The groups are shells around one centre, one inside the other: the same stretched ball of 3 dimensions in 6 sizes.
In the rows, 128 means zero.
Known rows, each followed by its group:
[145 143 151 127 134 160 114  76 108 145 114  93 122 118 143 118 158 108
 106  93 102 171  88] : Z642
[143 152 150 114 122 158 111  91  98 138 120 104 117 120 148 112 154 112
  79  89  98 160  85] : Z209
[124 141 134 129 107 172 106 133  93 106  96 145 106 158 153  99 163 110
 119 111  86 121 141] : Z823
[150 148 168 129 164 139 125  48 119 171 136  65 128  98 146 128 147  97
 105  79 124 197  54] : Z642
[129 140 159 148 164 139 127  89 119 147 124 101 117 133 158 116 148  86
 152  97 125 162 103] : Z526
[144 154 159 116 138 146 117  79 104 150 132  92 120 112 151 116 147 105
  83  83 111 172  71] : Z710
[124 144 142 130 123 158 112 125  98 117 110 135 108 151 158 102 155 102
 120 105 100 130 127] : Z161
[128 145 142 127 120 161 111 119  98 119 108 130 110 146 155 104 157 106
 113 103  97 135 121] : Z161
[131 145 139 124 112 167 107 119  94 117 104 131 110 145 151 103 160 111
 106 103  90 135 121] : Z526
[116 148 165 148 176 119 133 110 119 144 142 116 111 144 176 108 134  74
 155  94 140 147 105] : Z209
[151 157 183 126 186 115 135  37 125 189 163  50 130  84 157 130 131  86
  95  66 145 211  26] : Z823
[142 155 165 122 154 134 123  75 111 158 142  86 120 110 157 118 141  96
  93  80 123 177  64] : Z161
[161 157 173 112 157 137 123  34 114 181 147  51 132  79 143 130 143 105
  66  67 122 211  26] : Z209
[146 157 170 120 160 129 126  63 114 168 149  74 123 100 156 121 138  95
  86  74 128 188  49] : Z710
[126 141 156 147 159 141 125  98 116 141 123 109 115 138 160 113 148  86
 150  99 123 155 109] : Z161
[157 148 167 125 157 146 122  39 118 173 132  57 131  90 140 131 151 103
  94  77 117 205  47] : Z209
[155 147 164 125 153 148 120  46 116 168 129  64 129  96 140 128 152 104
  97  81 115 199  55] : Z823
[134 152 175 140 185 116 135  71 124 168 153  80 121 113 167 120 133  78
 130  80 145 181  65] : Z710
[151 148 173 133 175 132 130  41 125 179 143  57 130  94 148 131 144  92
 112  77 132 205  47] : Z823
[137 139 144 133 126 167 111  95 104 130 102 111 117 134 144 113 163 108
 122 102  96 154 112] : Z526
[113 139 135 140 119 162 111 150  96 101  99 158 102 172 163  95 158  98
 145 116  96 108 156] : Z526
[139 155 177 133 184 115 135  62 123 174 157  72 123 104 165 123 132  81
 115  75 144 189  52] : Z710
[129 145 166 146 175 128 131  82 122 155 137  93 119 126 163 117 141  81
 146  91 135 169  88] : Z642
[146 144 153 125 135 159 114  73 108 147 116  90 122 115 142 119 158 108
 102  91 103 174  83] : Z642

New rows. What belongs after each?
[134 155 167 126 160 127 127  88 112 154 146  96 117 119 166 113 136  89
 105  82 130 167  73] : Z526
[143 156 180 130 185 114 135  54 124 180 160  64 125  97 163 125 131  82
 107  71 145 197  42] : Z526
[130 140 155 145 154 146 123  93 115 141 118 105 117 136 156 115 152  91
 146  99 118 158 107] : Z642
[127 141 133 127 104 175 104 130  92 107  94 142 108 155 150 101 165 113
 114 110  83 124 138] : Z209
[110 137 143 152 143 149 120 138 108 113 108 146 105 169 167 100 153  87
 169 114 112 119 150] : Z526
[132 144 143 126 119 163 110 111  98 123 108 124 112 141 151 106 159 108
 108 101  95 141 115] : Z161
[148 154 179 130 184 120 134  42 125 184 156  56 128  91 156 129 135  86
 106  71 142 206  38] : Z710
[122 140 132 132 107 173 106 138  93 103  94 149 106 162 153  98 164 109
 125 114  86 117 147] : Z823
[144 159 180 126 182 114 134  54 122 180 163  65 125  95 163 124 129  84
  98  69 145 197  38] : Z209
[143 156 173 126 170 124 129  63 118 170 151  74 123 103 160 122 136  89
 100  75 134 188  52] : Z161
[149 147 152 119 129 160 112  72 104 147 117  89 122 111 141 119 157 112
  88  88 100 175  77] : Z710
[122 147 166 147 176 122 133  97 120 150 141 105 114 135 171 112 137  76
 150  92 139 158  96] : Z710
[109 142 149 149 149 139 123 139 108 118 120 145 104 165 174  99 145  82
 161 109 120 120 140] : Z526
[141 143 148 126 128 162 112  87 104 138 111 102 119 125 144 115 159 109
 106  95  99 162  96] : Z161
[145 142 149 127 131 163 112  78 106 142 110  94 121 120 140 118 161 110
 106  94  99 170  91] : Z526
[114 139 138 141 125 158 113 143  99 106 103 152 104 168 164  97 156  96
 147 114 101 114 150] : Z642
[137 143 139 122 110 172 106 106  96 122 101 121 114 137 144 108 164 115
 101 102  87 145 114] : Z823
[122 137 142 143 132 160 114 120 106 119 102 132 110 154 155 106 159  98
 148 110 102 133 136] : Z642
[133 142 160 144 162 141 126  80 119 151 126  94 120 126 155 118 149  89
 141  94 123 169  93] : Z642
[151 147 159 123 143 153 117  60 111 158 124  77 126 104 142 124 154 106
  95  84 109 187  67] : Z642
[139 151 153 120 132 151 115  91 102 140 124 104 117 123 152 112 151 105
  93  89 106 161  86] : Z161
[114 143 161 153 173 124 132 114 119 138 134 121 110 150 175 107 139  74
 166 100 137 142 117] : Z209
[152 146 151 119 127 165 110  67 104 148 113  85 125 108 137 121 161 115
  86  88  96 179  76] : Z209
[150 148 169 131 165 138 126  47 120 172 137  63 128  97 146 128 147  96
 108  79 125 199  54] : Z710
[136 155 161 121 147 136 121  92 106 148 139 101 116 121 161 111 141  96
  94  84 120 162  77] : Z823
[115 144 148 141 141 144 120 132 105 119 119 139 106 158 169 100 148  90
 143 105 114 126 132] : Z161
